Each new row is followed by what is left after taking away its nearest point in the smallest flat space through zero that holds the last named rows.
In the rows, 128 means zero.

z_802 (4 x 16):
| 142 | 128 | 133 | 151 | 149 | 126 |  68 | 131 |  93 | 161 | 140 | 143 |  85 | 183 |  98 | 124 |
| 150 | 132 | 159 | 132 | 112 | 129 | 129 | 157 |  90 | 140 | 157 | 147 | 156 | 160 | 106 | 160 |
| 139 | 162 | 147 | 141 | 129 | 116 | 139 | 173 |  85 | 162 | 125 | 124 |  88 |  99 | 143 | 148 |
| 141 | 120 | 172 | 132 | 154 | 137 | 105 | 162 | 125 | 155 | 117 | 118 |  74 | 184 | 110 | 104 |
New rows:
| 167 | 117 | 102 | 163 | 140 | 123 |  96 | 120 | 133 | 113 | 136 | 123 | 161 | 167 | 146 | 121 |	| 166 | 129 | 114 | 159 | 139 | 121 | 120 | 142 | 133 | 118 | 124 | 111 | 147 | 141 | 163 | 122 |
| 107 | 129 | 128 | 120 | 144 | 131 | 153 | 108 |  90 | 108 | 127 | 155 | 154 | 141 | 154 | 119 |	| 108 | 130 | 134 | 122 | 152 | 131 | 148 | 115 |  90 | 116 | 120 | 150 | 133 | 145 | 155 | 111 |
| 166 | 142 | 108 | 167 | 108 | 112 | 165 |  89 | 121 | 155 | 115 | 146 | 136 | 117 | 157 | 161 |	| 167 | 126 | 128 | 160 | 120 | 122 | 160 |  94 | 142 | 153 | 106 | 138 | 125 | 149 | 148 | 140 |
| 159 | 156 |  90 | 144 |  96 |  93 | 104 | 155 | 103 | 120 | 110 | 106 | 152 |  94 | 150 | 101 |	| 162 | 138 | 110 | 137 | 102 | 103 | 100 | 158 | 120 | 115 | 109 | 103 | 155 | 131 | 136 |  87 |

z_703 (4 x 16):
| 118 | 117 | 103 | 133 | 121 | 121 | 147 | 118 | 104 | 136 |  99 | 162 | 110 | 113 | 128 | 136 |
| 107 | 109 | 132 | 115 | 162 | 114 | 167 | 114 |  71 |  96 | 126 | 129 | 152 | 129 | 194 | 130 |
|  86 | 153 | 118 | 133 | 160 | 113 | 132 |  70 |  58 | 112 | 114 | 116 | 132 | 160 | 142 | 181 |
|  98 | 143 | 150 | 122 | 148 | 144 | 144 | 118 |  87 | 141 | 117 | 125 | 119 | 117 | 133 | 123 |
New rows:
| 103 | 140 | 152 | 129 | 103 | 120 | 145 | 126 | 151 | 108 |  95 | 129 |  97 | 164 | 138 | 140 |	| 106 | 136 | 157 | 126 | 104 | 122 | 148 | 134 | 155 | 107 |  99 | 128 | 100 | 160 | 144 | 131 |
|  90 |  98 |  92 | 167 |  90 | 126 |  95 | 128 | 155 | 164 | 125 | 159 | 107 | 121 | 134 | 151 |	|  80 | 105 | 126 | 154 | 115 | 135 | 101 | 132 | 141 | 153 | 145 | 130 | 127 | 126 | 160 | 137 |
| 151 | 145 | 103 | 124 | 143 |  95 | 161 | 128 | 101 | 110 | 130 | 161 | 122 | 126 |  91 |  93 |	| 152 | 156 | 117 | 122 | 149 | 100 | 150 | 129 | 109 | 108 | 144 | 141 | 130 | 136 |  88 |  92 |
| 146 | 153 | 110 |  97 | 144 | 114 | 122 | 144 |  99 | 131 | 145 | 113 | 156 | 107 |  93 | 165 |	| 150 | 142 | 110 |  94 | 140 | 115 | 131 | 155 | 102 | 133 | 142 | 123 | 154 |  95 |  99 | 152 |
| 149 | 120 | 105 | 110 | 139 | 164 |  90 | 104 | 116 | 167 | 142 | 118 | 148 | 142 | 149 | 153 |	| 151 | 111 | 105 | 108 | 135 | 167 | 100 | 114 | 117 | 172 | 136 | 130 | 143 | 128 | 152 | 140 |
| 155 | 105 | 144 | 116 | 135 |  89 | 120 | 155 | 104 |  89 | 143 | 167 | 144 | 156 | 161 | 118 |	| 141 | 133 | 154 | 122 | 130 | 108 | 105 | 148 | 103 | 119 | 133 | 164 | 120 | 151 | 120 | 121 |

z_305 (4 x 16):
| 131 | 117 | 111 | 139 |  96 | 148 | 106 | 142 | 154 | 119 |  96 | 145 | 107 | 127 | 152 | 101 |
| 148 | 125 | 172 | 136 | 119 | 188 |  95 | 117 | 142 | 115 |  99 | 116 | 117 | 120 | 124 | 168 |
| 117 |  92 | 132 | 139 |  77 | 144 |  67 | 105 | 142 |  96 |  77 | 150 | 126 |  88 | 132 | 143 |
| 118 | 112 | 161 | 159 | 127 | 158 |  49 | 155 | 113 |  95 | 138 | 133 | 126 | 104 | 112 | 119 |
New rows:
| 164 | 146 | 132 | 129 | 124 | 104 | 174 | 108 | 141 | 130 | 139 | 117 | 102 | 128 |  98 | 132 |	| 156 | 134 | 135 | 143 | 114 | 110 | 139 | 120 | 139 | 114 | 137 | 126 |  99 | 115 |  97 | 119 |
| 121 |  90 | 157 | 102 | 142 | 118 | 117 |  95 | 139 | 127 | 121 | 145 | 137 | 126 | 130 | 116 |	| 127 |  99 | 156 | 105 | 150 | 126 | 124 | 110 | 142 | 133 | 128 | 142 | 130 | 138 | 135 | 104 |
| 133 | 128 | 143 | 114 | 108 |  92 | 153 | 122 | 128 | 135 | 145 |  87 | 101 |  96 | 185 |  71 |	| 136 | 125 | 168 | 117 | 112 | 109 | 136 | 112 | 122 | 127 | 143 |  79 | 105 |  86 | 173 |  96 |
| 116 | 143 | 154 | 134 | 124 | 106 | 102 | 122 | 150 | 137 | 124 | 107 | 146 | 129 | 123 | 138 |	| 118 | 146 | 144 | 134 | 122 | 105 | 110 | 129 | 156 | 141 | 123 | 109 | 141 | 136 | 131 | 126 |

z_815 (4 x 16):
| 119 | 147 | 153 | 141 | 100 | 116 | 131 | 134 |  53 | 133 | 159 | 132 | 134 | 130 | 112 | 138 |
| 128 | 128 | 143 | 128 |  92 | 114 | 131 | 111 | 166 |  87 | 132 |  79 | 108 | 168 | 109 | 107 |
| 112 | 110 |  81 | 157 | 116 | 136 | 162 | 135 | 107 | 132 | 117 | 120 | 146 | 170 | 113 | 161 |
| 142 | 165 | 156 | 126 | 138 | 151 | 144 | 139 | 110 | 126 | 159 | 156 | 106 | 123 | 135 |  82 |
New rows:
| 112 | 127 | 114 | 166 | 131 | 144 | 122 | 115 | 123 | 116 | 134 | 109 | 122 | 133 | 124 | 127 |	| 115 | 129 | 122 | 159 | 139 | 143 | 112 | 115 | 125 | 121 | 134 | 116 | 121 | 117 | 130 | 124 |
| 130 | 128 | 123 | 124 | 109 |  94 |  71 | 121 | 132 | 128 | 126 | 133 | 128 | 130 | 136 | 147 |	| 134 | 139 | 111 | 134 | 118 | 118 |  99 | 131 | 131 | 127 | 133 | 148 | 120 | 147 | 138 | 129 |
| 130 | 149 | 149 | 126 | 119 |  71 | 102 | 123 | 130 | 126 | 134 | 120 | 121 | 174 | 105 | 135 |	| 135 | 148 | 129 | 127 | 148 |  92 | 113 | 133 | 135 | 142 | 126 | 147 | 124 | 164 | 119 | 133 |
| 134 | 131 | 185 | 112 | 149 | 141 | 147 | 112 | 129 | 123 | 141 | 185 | 185 | 155 | 129 | 110 |	| 127 | 114 | 174 | 114 | 139 | 128 | 141 | 105 | 141 | 118 | 128 | 165 | 193 | 164 | 123 | 129 |

z_865 (4 x 16):
| 120 | 139 | 129 | 152 | 125 |  97 | 138 | 103 | 145 | 127 | 113 | 145 | 109 | 165 | 178 | 128 |
| 152 | 151 | 105 | 123 | 156 | 123 | 137 | 175 | 149 | 146 | 107 | 100 |  80 |  76 | 178 | 136 |
| 112 | 165 | 100 | 151 | 147 | 156 | 132 | 163 | 111 | 123 | 114 | 139 | 111 | 127 | 163 | 120 |
|  88 | 162 |  79 | 131 | 150 | 147 | 101 | 137 | 103 | 108 | 102 | 115 |  91 | 101 | 101 | 139 |
New rows:
| 170 | 167 | 140 | 133 | 131 | 117 | 174 | 150 | 106 | 129 | 116 | 137 | 118 |  84 | 118 | 141 |	| 154 | 163 | 144 | 139 | 121 | 108 | 168 | 121 | 102 | 119 | 116 | 148 | 125 | 110 | 105 | 141 |
| 151 | 120 | 124 | 145 |  87 | 131 | 113 | 124 | 109 | 155 |  71 | 131 |  91 | 169 | 124 | 147 |	| 162 | 115 | 129 | 137 |  88 | 146 | 115 | 141 | 104 | 160 |  81 | 127 | 103 | 156 | 115 | 143 |
| 185 | 131 | 138 | 142 | 150 | 121 |  99 | 163 | 136 | 119 | 159 | 113 | 105 | 142 | 125 | 134 |	| 167 | 134 | 134 | 149 | 146 | 120 |  92 | 146 | 128 | 109 | 156 | 122 | 106 | 158 | 114 | 134 |

z_893 (4 x 16):
| 169 | 122 | 158 | 131 | 130 | 129 | 114 | 103 | 116 | 161 |  80 | 107 | 165 | 151 |  99 | 132 |
| 104 | 126 | 152 | 143 | 133 | 154 | 121 | 107 | 109 | 136 | 148 | 112 | 148 | 116 | 133 | 137 |
| 152 | 172 | 119 | 125 |  90 | 159 | 181 |  94 |  91 |  98 |  86 | 136 | 106 | 175 | 136 |  95 |
| 144 |  75 | 139 |  94 | 112 | 116 |  87 | 110 | 132 |  98 | 148 | 136 | 118 | 129 | 117 | 158 |
New rows:
| 146 | 132 | 107 | 121 |  93 | 114 | 157 |  77 | 106 | 151 | 109 | 145 | 136 | 106 |  91 | 146 |	| 126 | 131 | 100 | 126 | 104 | 109 | 154 |  94 | 117 | 153 | 131 | 148 | 132 |  88 |  99 | 149 |
| 133 | 110 | 162 | 173 | 107 |  89 | 119 | 108 | 143 | 128 | 108 | 120 | 101 | 122 | 159 | 170 |	| 128 | 125 | 155 | 179 | 107 |  93 | 133 | 113 | 141 | 128 | 106 | 122 |  97 | 123 | 165 | 161 |
| 114 |  93 | 170 |  89 | 120 | 173 | 120 | 129 |  88 |  92 | 134 | 164 | 127 | 140 | 114 | 116 |	| 114 | 112 | 156 | 104 | 143 | 153 | 129 | 164 | 110 | 124 | 118 | 162 | 135 | 131 | 111 | 104 |

z_67 (4 x 16):
|  70 |  88 | 197 | 117 |  59 | 142 | 103 |  88 |  50 | 154 | 121 | 154 | 174 | 156 | 136 | 147 |
| 110 | 102 | 150 |  90 | 111 |  82 | 143 | 124 |  95 | 169 | 104 | 170 | 129 | 130 | 132 | 113 |
| 103 | 147 | 155 | 151 | 123 | 135 | 115 |  96 |  64 | 138 | 111 | 179 | 131 | 145 | 133 | 102 |
|  98 | 108 | 141 | 130 | 143 | 145 | 146 | 143 |  94 | 137 | 142 | 148 | 161 | 135 | 118 | 129 |
New rows:
| 176 |  92 | 126 | 110 | 123 | 148 | 128 | 133 | 167 | 112 | 110 | 154 |  94 | 154 | 155 | 156 |	| 161 |  93 | 133 | 122 | 134 | 161 | 132 | 133 | 141 | 113 | 114 | 172 | 107 | 160 | 151 | 150 |
| 153 | 109 | 155 | 112 | 137 |  99 | 123 | 146 | 132 | 124 | 131 | 136 | 130 |  78 | 128 | 151 |	| 149 | 124 | 158 | 133 | 140 | 117 | 113 | 135 | 119 | 114 | 133 | 141 | 131 |  84 | 129 | 147 |
| 103 | 150 |  89 | 101 | 110 | 142 | 112 | 115 | 169 | 166 | 165 | 116 | 114 |  81 | 164 | 161 |	|  89 | 156 |  96 | 112 | 124 | 147 | 118 | 113 | 139 | 172 | 163 | 144 | 120 |  87 | 161 | 146 |
| 119 | 117 | 145 | 152 | 135 | 147 | 159 | 121 | 131 | 117 | 142 | 114 | 146 | 106 | 166 | 152 |	| 127 | 125 | 143 | 145 | 133 | 126 | 159 | 114 | 131 | 125 | 127 | 127 | 129 | 104 | 171 | 139 |
